Each cloud of rows lies close to a flat space through zero, with a little noise off it, and is much wider in some directions of that space than in others. After each cloud: how many dimensions does that space have?

[[-25.8 -17.5   7.6   4.3  29.7   2.3 -20.8  -3.9 -19.2  23.6 -10.4  17.2
   16.3]
 [ 18.7   5.0  15.1 -10.7 -59.4   7.5 -35.4 -12.9  26.8 -36.9 -18.7  17.7
   57.0]
 [-39.6 -44.3 -57.7  26.3  88.0 -11.8  38.7  17.1 -49.3  56.8  74.1 -35.2
  -89.3]
 [ 22.3 -13.8  -3.8  -4.6 -14.3  -8.2   3.2 -13.0 -18.0  -1.5 -30.9   1.4
   26.3]
 [  5.2   6.6  -4.8   5.4   3.2   3.0  13.4  -3.6   1.2   5.2  -5.7  -6.5
   -5.3]
 [-20.2  21.8   0.7   0.4 -24.5  25.8 -26.7   8.0  57.2 -27.0  46.6  -3.6
   -0.5]
 [ 61.5  16.1 -37.3   5.5 -70.7  13.5  19.1 -17.7  39.8 -43.1   5.0 -33.4
   15.0]
 [  7.7 -19.4  14.3 -11.4 -16.2 -15.7 -15.7  -0.3 -20.8  -6.6 -20.3  15.9
   25.1]
 [ 21.0   3.3  -6.6  -5.6 -30.4  -2.9   4.6   1.1  12.1 -21.7  11.7  -8.2
    1.2]
 [-15.7 -14.7  -5.1   9.1  32.0   1.2  -2.1  -2.4 -18.1  26.0  -6.7   4.3
    2.2]
 [ 44.2  -8.5 -28.1   1.4 -32.6  -7.5  21.4 -15.1  -5.2 -13.3 -12.8 -17.4
   10.8]
 [  4.4  12.9  24.2  -9.2  -0.1  -4.9   4.7   4.4  -5.1  -2.2 -22.1   8.0
   -1.3]
 [ 32.3 -27.6 -70.6  22.2  -0.6  -2.9  39.2 -15.9 -14.9   9.3  28.0 -41.4
  -23.2]
 [-34.2 -23.3 -55.8  29.8  56.3  12.8  18.0   6.3  -5.2  35.1  70.0 -35.2
  -57.4]
 [  4.1  -9.7   2.6  -4.2 -26.8   2.4 -27.5  -6.4   5.3 -13.6  -8.0  13.3
   40.0]
 [-53.6 -31.1  19.3  -6.8  45.5 -11.3 -27.8  24.8 -33.5  26.3  30.3  20.7
  -19.5]
 [-10.7   3.8   5.7   0.2  11.8  -0.9   2.0   6.2  -0.9   4.5   5.2   1.2
  -10.6]]
  5

[[-17.0  19.9 -14.5   6.9  -1.0  25.9  -7.7   8.8  -5.8  22.6  -3.4  25.3
   -4.1]
 [ -9.5 -13.2 -19.7   7.8  -3.7  15.3  -6.3   1.2  -6.3  -0.3  -7.7 -12.3
   -2.8]
 [ -5.5  -1.0   1.5  -0.7  -3.6  -1.0 -13.7  -1.2   0.4  -2.9   7.6  22.9
    4.9]
 [-10.5   9.3  -3.7 -11.4 -15.0   2.3  -4.8  12.8   1.1   0.4   7.5 -10.1
   -3.0]
 [  1.6  23.1   7.0  -4.5   1.3   3.7  10.0   7.8   2.2  17.9  -4.4  -3.2
   -1.7]
 [  2.0  78.2  25.9  -7.6   8.1  17.4  10.7  17.0   4.7  71.1 -13.1  46.9
    9.9]
 [ 35.3 -23.3  27.5   0.9  13.0 -19.2  -8.9 -19.7   6.8  13.0 -24.5  -4.0
   37.6]
 [ -2.8  -0.5  -0.6  -4.6  -4.6  -2.2  -3.2   3.0   0.7  -3.1   3.0  -1.0
   -0.6]
 [ -1.5   7.8   3.3 -10.7  -9.6   1.5  -5.0   8.5   3.2   9.0  -3.6 -13.7
    6.4]
 [ 21.1 -22.4  13.5   3.5  10.2 -19.7   6.9 -15.2   3.6 -12.0  -4.3  -9.6
    8.2]
 [ -1.8   3.6   2.6  -7.9  -9.1  -2.1   0.6   6.6   1.0  -2.1   2.4 -12.7
    1.0]
 [-18.5  36.9 -14.7  15.0  15.3  22.8  17.5   4.1  -7.0  14.9   8.8  44.3
  -26.9]
 [ 10.6  35.2  20.4  -6.2   8.0   5.3   7.0   6.5   4.0  42.7 -17.3  10.6
   14.5]
 [-19.9  24.4  -6.8 -13.1 -19.5  11.8  -4.6  20.7  -0.7   6.1  11.0   0.5
   -8.9]
 [ 13.3   0.6   9.6   0.1   7.1  -8.0   9.1  -6.1   2.8   3.4  -3.6  -3.6
    3.9]
 [ -5.5  -9.9 -20.5  19.9  13.3  18.3   1.2  -5.8  -9.3   2.4  -8.6  10.0
   -9.3]
 [  7.7   9.5  23.5 -17.7  -6.1 -23.5   6.4   2.9   9.5 -10.2  15.9  -2.8
    2.7]]
  5

[[ -7.2  13.3  24.1  -6.5  50.4 -22.5 -40.4 -11.0 -45.5  18.1  -5.3  17.0
  -50.0]
 [ 22.3   6.7  31.5  18.4  65.3 -10.4 -35.0 -13.5 -41.9  12.7   9.4  15.3
  -39.5]
 [ -8.9  -9.0 -13.8 -23.1 -43.2   4.0  33.5   6.9  33.2  -6.4 -25.7  -7.2
   12.9]
 [ 17.4   3.5   6.2  32.4  35.8   3.9 -18.5  -3.0 -22.6   5.5  24.8   8.7
   -1.3]
 [  4.1  -9.0   3.0 -28.5 -19.3  -1.8  17.5   2.3  24.8  -1.6 -26.5  -2.5
  -10.8]
 [-15.1  11.8 -11.0  25.8   9.6  -4.3 -25.4   4.9 -28.1  -0.3  37.4   3.5
    8.7]
 [ -0.7  -2.0  -0.3 -14.5 -15.3  -2.5  14.4  -0.2   9.5  -1.2 -19.9  -5.5
   -6.8]
 [ 19.2  -2.6  14.7  -0.7  18.3  -0.5   1.8  -7.9   4.3   3.3 -12.8   4.9
  -15.4]
 [ -7.4   9.8  -5.6  29.8  23.1  -5.6 -36.2   0.8 -34.7   3.3  37.8   6.6
   -2.6]
 [ 20.2   0.7 -11.3  16.0  -2.4   9.3  17.7   6.5  23.7  -7.0   4.1  -8.3
   19.8]
 [ -8.7  -3.5  -4.9 -20.7 -22.7   4.7  18.8   3.2  20.0  -7.5 -19.6  -0.9
   -0.3]
 [-15.5  -8.0  -7.9 -32.3 -42.3  -2.7  25.9   2.5  26.0  -6.1 -33.7  -8.2
    3.3]
 [ 14.6  -6.4  16.4 -20.1   4.4 -11.3  17.6  -7.8   9.7   4.2 -35.8   3.0
  -16.9]
 [-30.8   1.0 -20.9  -1.6 -27.7   0.6  -9.6   8.6  -9.2  -3.9  11.7  -7.7
   16.6]
 [ 12.4  12.0  -8.0  45.2  25.7  12.8 -19.2   6.8 -25.0  -0.6  45.3   1.0
   15.7]
 [  6.7  -4.4   6.6   3.5   8.2   2.3  -0.8   0.9   7.1   0.8   2.3  -2.3
   -2.3]
 [-12.4   5.5  16.5   6.1  28.0 -10.9 -27.2   1.3 -31.1   6.8  10.2   3.7
  -24.4]]
  3

[[  0.6   2.1   0.9  13.4  14.2 -17.6   4.4  -3.3  -6.8  -5.2  15.4  -2.1
   -4.6]
 [ -7.8   7.0 -43.4 -10.7  31.3 -15.7  11.6  28.9   3.0 -21.7  -7.5 -30.1
    0.2]
 [ 13.8 -15.0 -20.0 -79.9 -16.5 -25.2  30.0 -37.1  44.6 -19.0  40.3  49.8
   29.2]
 [ -4.8  -9.2  19.2  18.4  -4.3   9.4 -19.9  19.2   0.8  -2.5 -23.4 -22.0
   -6.9]
 [ -3.9 -10.2   6.9 -22.4  -5.1   4.9  -3.8 -10.1   5.4  -4.5   0.1  11.8
    1.3]
 [ 16.0   4.4  11.1  54.7 -12.7  -0.1  -9.3  29.3   7.1   7.5  -9.8 -35.9
    2.0]
 [ 17.6 -11.4 -12.2 -34.1 -21.6 -19.5  12.8   0.1  46.5 -15.9  14.5   5.9
   25.4]
 [  6.3 -10.2  21.9  -7.0 -20.7   3.2  -3.6 -18.2   9.7   5.0   8.0  20.0
    5.0]
 [-14.5   3.5  13.3  43.5   9.8  22.2 -24.2  27.3 -28.1  10.0 -36.1 -35.0
  -20.3]
 [ -0.7   6.6 -11.6  13.6  15.2  -5.7   1.9   9.7  -6.0  -1.5   0.5 -14.0
   -3.9]
 [-37.5   7.3 -17.4  12.2  67.1  -0.5 -10.4  13.9 -53.0 -13.2 -17.8 -23.2
  -36.9]
 [-39.4   5.1 -17.8  31.9  84.1 -16.5  -9.9  22.4 -54.5 -23.8 -10.9 -37.6
  -42.9]
 [ 17.1   4.2   4.4 -29.7 -37.2  10.9  14.7 -37.3  14.6  22.5  21.1  47.0
   17.8]
 [ 29.7  -2.2  -4.8 -23.7 -32.8 -21.2  23.9 -17.9  42.4  -2.2  32.8  28.5
   30.8]
 [  9.7 -14.0 -40.2 -41.3  13.8 -48.1  21.3  22.5  51.0 -48.3  19.1 -21.4
   21.4]
 [  7.5 -20.1  25.8 -32.7 -39.0   9.1  -9.8 -16.2  29.6  -2.6  -1.7  21.0
   13.2]
 [  5.4   3.6 -27.6  -7.3  22.0 -30.5  21.5   3.4   9.1 -18.6  24.2  -4.7
    5.2]]
  5

[[-22.9  36.6 -12.4  14.8  10.3 -65.1 -13.9 -29.6 -17.3  -3.2  31.8  40.6
  -34.8]
 [ 15.2 -26.6   8.1 -40.5  22.2  12.2   4.2  16.5   9.1   1.9  13.0   0.2
   30.5]
 [  6.3 -29.9 -10.6  17.6  13.9 -26.4 -17.6 -32.1   9.4 -33.1  -2.6 -13.5
   11.9]
 [-12.7 -17.7  27.2  15.7  -5.4   9.8  22.4  25.8  27.9 -39.8 -37.9 -20.3
    7.1]
 [-11.8   2.0  38.0  18.6 -18.9  58.1  38.3  28.5  12.7  14.4  -8.1 -19.2
   -4.9]
 [  6.1 -36.6  50.2  27.3   6.5  13.8  51.7   8.8  33.2 -20.3 -18.4 -40.5
   13.6]
 [ -8.2  17.9 -12.8  -7.3   6.4   6.7  -5.4   2.0 -15.5 -16.1 -14.0  22.4
  -32.6]
 [-17.8  11.4  35.4  27.3  -2.5   3.4  25.0   9.7  14.7  29.6 -20.5 -16.0
  -42.1]
 [ 10.1  19.3  17.2  28.0 -36.4  -6.8  15.8 -50.3 -17.3 -24.2  14.5  -3.3
  -36.8]
 [ 37.3 -17.9  -2.1 -27.0 -12.3  -8.7 -26.9 -47.8 -50.3  37.7  44.0  23.1
   -6.9]
 [ 10.3   8.5  -8.4 -29.7 -17.4   5.7 -20.5  13.5 -25.1  34.7   4.7  14.8
    8.7]
 [ -7.2   8.1  17.9  14.0  16.5 -41.4  -7.9  12.6  -3.5  -3.3 -24.3  -4.3
  -12.3]
 [ 15.9  46.0 -41.8  -5.4  -7.3 -25.3  -6.6  -4.0  -2.9  -5.6  -1.8  -6.7
   16.6]
 [-22.4  -1.3  26.3  22.1  17.3  22.2  -6.8  -2.6   7.6  41.3  24.7  -8.2
  -25.3]
 [ -7.5   4.3   0.9   0.7   8.8  35.4  17.0   9.7   6.8   1.0   3.5   1.1
   -6.8]
 [-15.1 -40.1 -26.8 -30.2  37.9  46.2 -13.6  47.9  -4.9  20.7 -14.2  30.0
   24.0]
 [ -4.9 -14.6   7.6  -8.8  -0.2 -29.4   8.0   9.0  44.1 -18.1 -36.5 -23.0
   -1.5]]
  11

[[ -7.3  -1.3  -9.0 -14.9  -2.5  -4.6   6.3   9.2  -9.4  23.1   6.7   6.3
   10.3]
 [ -3.3   0.4   3.0  -2.9   3.1  -2.0   3.2  -3.3   1.9  -5.8   0.8   5.0
   -1.6]
 [-25.7 -17.6   7.2 -58.4   8.3  -8.1  14.5  24.5  21.4  11.6  29.1  -6.0
   -7.4]
 [  1.6   0.2   2.1   6.0  -0.7  -1.8   0.1  -1.9  -2.6  -3.7  -1.3   5.6
   -0.6]
 [ -1.3  -0.3  -4.8  -7.2  -4.2   0.1  -2.4   4.6   0.2   7.1  -1.2  -4.0
    1.8]
 [ -5.4  -6.2  20.9  -9.9   9.4  -7.2   2.4   1.3  23.0 -29.6   7.2  -6.3
  -18.9]
 [  3.8   4.1  15.4  21.8  10.4 -10.0   3.7 -16.7   2.7 -27.9  -0.6  16.2
   -9.9]
 [  0.7   0.7  -8.5  -2.9  -3.8   3.0  -1.8   4.9  -7.5  15.0  -1.4  -1.7
    5.3]
 [ -5.5   2.5 -10.4   6.8   3.4 -15.1  15.0   0.6 -18.3  17.6   4.7  29.8
    9.4]
 [ -4.2  -3.9 -13.2 -13.5  -8.2  -1.8   0.0   9.7  -7.6  24.4   5.7   0.9
   12.2]
 [ 12.4   6.2 -12.3  18.7 -10.5   5.6  -9.4  -4.0 -15.9  16.4  -9.9   1.4
   14.4]
 [  2.0  -2.7 -33.8 -37.7 -27.3  17.9 -13.6  27.2 -13.9  67.3   4.7 -24.5
   34.4]
 [-25.1 -20.9  40.3 -33.9  25.8 -17.9  19.1   2.3  45.7 -58.6  22.6  -7.8
  -44.3]
 [  3.6   5.6 -12.0  13.6  -4.0  -0.8   1.3  -1.8 -18.1  16.7  -3.8  10.7
   12.8]
 [ 15.9  10.2 -34.2   3.0 -27.8  21.6 -22.2  13.5 -31.1  62.2 -12.9 -12.5
   38.1]
 [-11.6  -9.8  23.8   1.3  20.4 -16.9  16.7 -11.4  18.2 -42.2   9.0  16.1
  -26.5]
 [ 23.4   6.6   3.3  25.0  -9.0  16.4 -23.4 -11.2   0.3 -12.8 -19.2 -23.2
    1.3]]
  3

[[ 18.4  29.4  -6.6  16.5  15.5  -0.7  -0.4   0.2 -60.3 -53.2  31.0 -15.2
  -26.7]
 [ 13.2 -16.7 -45.6  45.1  -3.5 -26.3   4.8  -4.3 -34.4  16.9 -21.9 -26.8
    0.4]
 [ 14.0  50.0   6.1  -0.9  11.2  31.6 -15.7 -17.4 -32.8 -74.5  75.7  -6.2
  -36.7]
 [ 38.2   2.2   8.6 -17.6 -20.4 -14.1  -0.3 -33.3  62.2  27.7  20.3   7.3
  -27.8]
 [ 10.7  13.9 -11.1  -7.2 -27.4  15.9 -25.2 -23.3   7.4  -8.5  39.1  15.2
  -31.4]
 [  6.5  -3.9   2.1  15.6  24.9 -20.6  23.6  13.6 -16.1  -3.4 -21.2 -21.6
   11.8]
 [  4.1  -9.4  15.4   2.8  25.5 -23.4  28.2  -4.0  29.0  18.1 -22.7 -20.8
   19.4]
 [ 58.1  17.9 -23.1  15.3 -25.4  -7.1 -17.7  -2.7 -37.2 -22.1  28.8  -0.5
  -57.8]
 [ -3.1  14.1  -6.8   4.0  21.9 -39.7   7.5   4.1 -74.6 -30.2 -18.7  -8.5
   -3.7]
 [ 14.2  10.7   0.8 -16.5 -24.5   4.8 -16.5 -26.0  23.9   3.0  27.1  15.3
  -23.3]
 [ 23.8  25.5 -26.1  17.3 -13.3   1.8 -21.8 -31.2 -31.0 -30.1  46.3  -5.8
  -41.9]
 [ -0.5  13.5  26.2 -13.3  19.8   6.3   9.4  21.9 -12.1 -29.3   3.4   1.3
    0.8]
 [ -2.9   9.3 -22.9  -3.6 -34.1  17.6 -34.3 -23.3  -5.1  -5.1  35.3  17.0
  -25.9]
 [-15.7  -3.6  21.1 -13.0  13.1   5.9   9.7  14.0  14.0   2.0 -13.3   5.8
   21.5]
 [-36.5 -27.2  12.3   5.6  27.7  -8.3  27.0   2.1  44.0  35.8 -39.0 -20.0
   55.1]
 [-61.8 -13.0   5.5  -5.4   7.6  38.9  -8.4   3.2  26.7   4.4  -2.2   6.2
   46.2]
 [-16.0  -4.7  -5.8 -14.0 -20.7   7.6 -13.1 -37.6  47.6  24.4  13.8   8.5
    1.7]]
  6

[[  5.6 -13.1   2.4 -46.0   6.5  -2.5  -5.1  17.1   4.6  -4.1  13.8 -67.4
    8.5]
 [  5.2  50.8  -9.9 -52.8 -12.7 -31.8   0.0 -14.1 -18.6 -16.0  44.4 -10.9
   36.1]
 [ -0.9 -31.5   6.5 -17.6  18.3  14.4   7.0   4.5   3.4  -6.7  -9.4 -40.0
   -8.5]
 [ -2.6 -43.8   9.8  19.0  12.4  -3.7  -3.7   1.2   3.3  -7.1 -45.3 -12.4
    3.4]
 [  1.8 -25.4   3.0  35.7   4.5   2.6 -12.1  17.0  10.6   3.1 -29.1  -0.7
  -12.1]
 [ -3.5 -17.7   2.6  25.2   7.8  22.4   9.2  -2.5   4.8  10.9 -14.2  18.5
  -21.2]
 [  1.9 -13.3  -0.2  15.8   4.8   4.3  -1.3   3.2   1.0   9.4 -10.9   3.9
   -4.5]
 [ -0.9  -0.8   0.3 -12.2   6.8  -4.1   8.4 -12.2 -10.1 -10.6  -0.8  -2.7
    7.9]
 [  6.2   7.5  -4.9 -31.1  14.4 -10.1   8.0  -8.0 -16.2 -20.6  16.0 -25.7
   10.9]
 [  2.0 -18.9   3.4 -29.5  11.4  -0.7   2.1   3.3  -1.2  -4.8   0.6 -42.1
    8.6]
 [  3.3  19.1  -7.3 -21.5  12.5  -2.9  13.1 -13.3 -17.0 -22.5  21.1  -5.1
    0.5]
 [ -5.0 -33.0   6.0  38.4   4.5   5.7   7.1 -16.2  -4.5  21.5 -41.0  39.7
    5.5]
 [  7.1 -38.2   1.5  15.4  18.1  -3.3  -4.7   6.5  -3.9   4.4 -30.3 -18.0
    4.8]
 [ -3.8 -22.4   2.9  57.2  -2.7  22.6  -2.0   6.1  13.8  29.3 -27.6  42.8
  -25.2]
 [ -9.6 -23.5   7.4  32.1   0.0  29.3   7.3   0.0  14.3  20.4 -20.5  26.2
  -25.5]
 [ -2.6 -33.3   9.0  26.1  -1.6  13.9 -10.0  19.3  19.9  18.9 -27.9  -6.7
  -14.2]
 [ -4.6  30.0  -0.6  -3.4 -24.2  14.1  -7.3  17.5  21.8  12.0  30.3   7.1
  -19.7]]
  6

[[ -9.1  -7.8  -4.1  -5.8  -9.3  -2.2   2.8   7.5  -3.0  -2.0  18.1   8.2
   -7.7]
 [  8.5  11.1   6.8   7.9   9.9   4.3  -0.4  -9.5   4.1   4.9 -27.9 -11.9
    5.7]
 [-18.2 -24.5 -23.1 -13.0 -17.4  -4.3  13.4  22.2  -8.9  -6.7  52.4  26.7
   -4.3]
 [ 25.0  54.3  42.2  -6.5  -8.7 -33.0 -62.5  14.6  35.3 -27.9  10.9 -21.7
  -57.2]
 [ 12.9  37.0  28.5  -7.8  -5.2 -23.9 -55.4  21.1  26.0 -21.9  23.9 -13.6
  -53.9]
 [ -7.0  -9.0  -5.0 -10.2 -11.2  -8.1  -6.7  17.9  -0.4  -7.5  33.2  10.8
  -16.3]
 [ 24.7  38.5  32.9  13.1  16.5  -8.7 -35.1 -10.3  24.0  -1.3 -40.0 -31.6
  -12.0]
 [ -3.9 -28.6 -20.2   9.0  11.5  21.9  39.7 -19.8 -18.7  14.4 -32.0   3.9
   41.5]
 [-10.5  -5.4 -10.2 -14.8 -13.2  -5.0  -3.5  12.9  -1.4  -6.4  35.9  12.8
  -15.2]
 [  3.6  12.9  11.3 -11.9 -15.6 -19.7 -35.1  24.2   9.4 -21.3  47.4   0.3
  -46.8]
 [-14.4 -34.7 -30.1  -4.8  -6.3  12.2  33.5   2.6 -19.3   6.2  20.1  17.5
   21.3]
 [ -7.4 -13.2 -11.6   5.6   8.5  15.6  23.9 -12.5  -9.6   7.7 -25.2   1.7
   29.5]
 [ 25.0  47.0  41.1   0.1  -7.1 -32.1 -61.6  17.9  33.6 -23.0  10.3 -22.3
  -54.3]
 [  0.9   1.3  -2.8  -6.0  -3.3  -2.1  -1.9   7.4   2.8  -1.1  14.1   3.1
   -8.0]
 [  7.4   7.5   4.3   8.8  10.5   5.0  -3.8 -14.6   3.0   2.1 -27.6 -12.3
    7.2]
 [-11.0 -24.6 -20.7   1.8  -2.6  11.0  18.7   1.5 -11.6   7.2   5.8  12.8
   15.0]
 [-10.4 -25.0 -15.3   2.5   6.1  15.7  37.9 -13.4 -22.2  15.6 -13.4  10.9
   29.5]]
  2

[[  3.1   0.3  18.3  12.5   2.5  -2.5 -17.6  -5.7  17.5  -2.3  -4.4   8.0
  -21.5]
 [ -2.2  16.5 -20.0   3.1  -7.2 -16.6  -5.7  -2.0 -30.7   7.4  15.5  -2.8
   30.0]
 [ -0.6   7.6 -13.0  -0.8  -9.6  -4.2  -4.3  -1.1 -11.8   4.5   7.0  -2.3
   14.7]
 [ -3.4 -22.3   8.1 -20.6  10.3  26.5  26.6  14.8  17.7  -6.4 -20.6  -7.0
  -14.4]
 [ -1.4 -21.4  12.8 -10.8   7.2  16.7  10.8   8.4  25.2  -5.6 -12.8  -1.5
  -18.5]
 [ -3.8   4.7  -9.5  -3.7  -8.8  -8.8   1.9   1.1 -15.0   2.9   5.6  -0.6
   13.7]
 [ -8.8   1.6 -29.5 -18.9  -7.3   3.8  23.1  10.2 -35.3   5.0   5.1 -10.2
   35.4]
 [ -3.5   6.8 -17.9  -9.7  -6.1  -5.4   8.8   8.3 -18.6   4.3   2.4  -3.8
   25.2]
 [ -3.1  20.4 -17.0   9.6 -10.4 -17.3 -20.2  -7.1 -29.7   4.8  15.1  -4.0
   25.2]
 [ -4.6 -13.9 -10.2 -19.8   3.9  10.6  22.6  15.3  -0.5   0.3  -9.8  -9.7
    6.0]
 [ -7.7 -42.4   1.7 -41.1  18.3  36.8  63.3  33.0  36.5 -12.7 -29.8  -9.0
  -25.6]
 [  3.1   6.2   3.7  10.9   1.2  -2.3  -7.5  -2.5   5.6  -1.7   4.9   5.4
   -3.6]
 [ -2.5  19.3 -10.5   8.8 -10.2 -13.4 -18.0  -6.1 -20.0   3.8  13.8   1.4
   16.0]
 [ -3.0 -45.0  20.6 -25.7  18.4  34.9  39.6  20.9  37.5  -6.2 -27.4  -8.4
  -32.4]
 [  0.9   6.5   0.8   8.3  -3.8   1.4  -2.0  -2.5  -0.4  -3.3   6.4  -0.9
   -0.2]
 [ -7.3 -23.7  10.3 -17.2   6.3  11.0  27.4  15.6  16.2  -3.9 -13.9  -3.3
  -13.0]
 [  5.2  -4.2  26.5  17.8   4.2   6.2 -15.8 -12.6  30.7  -5.8  -5.6   9.9
  -38.5]]
  2
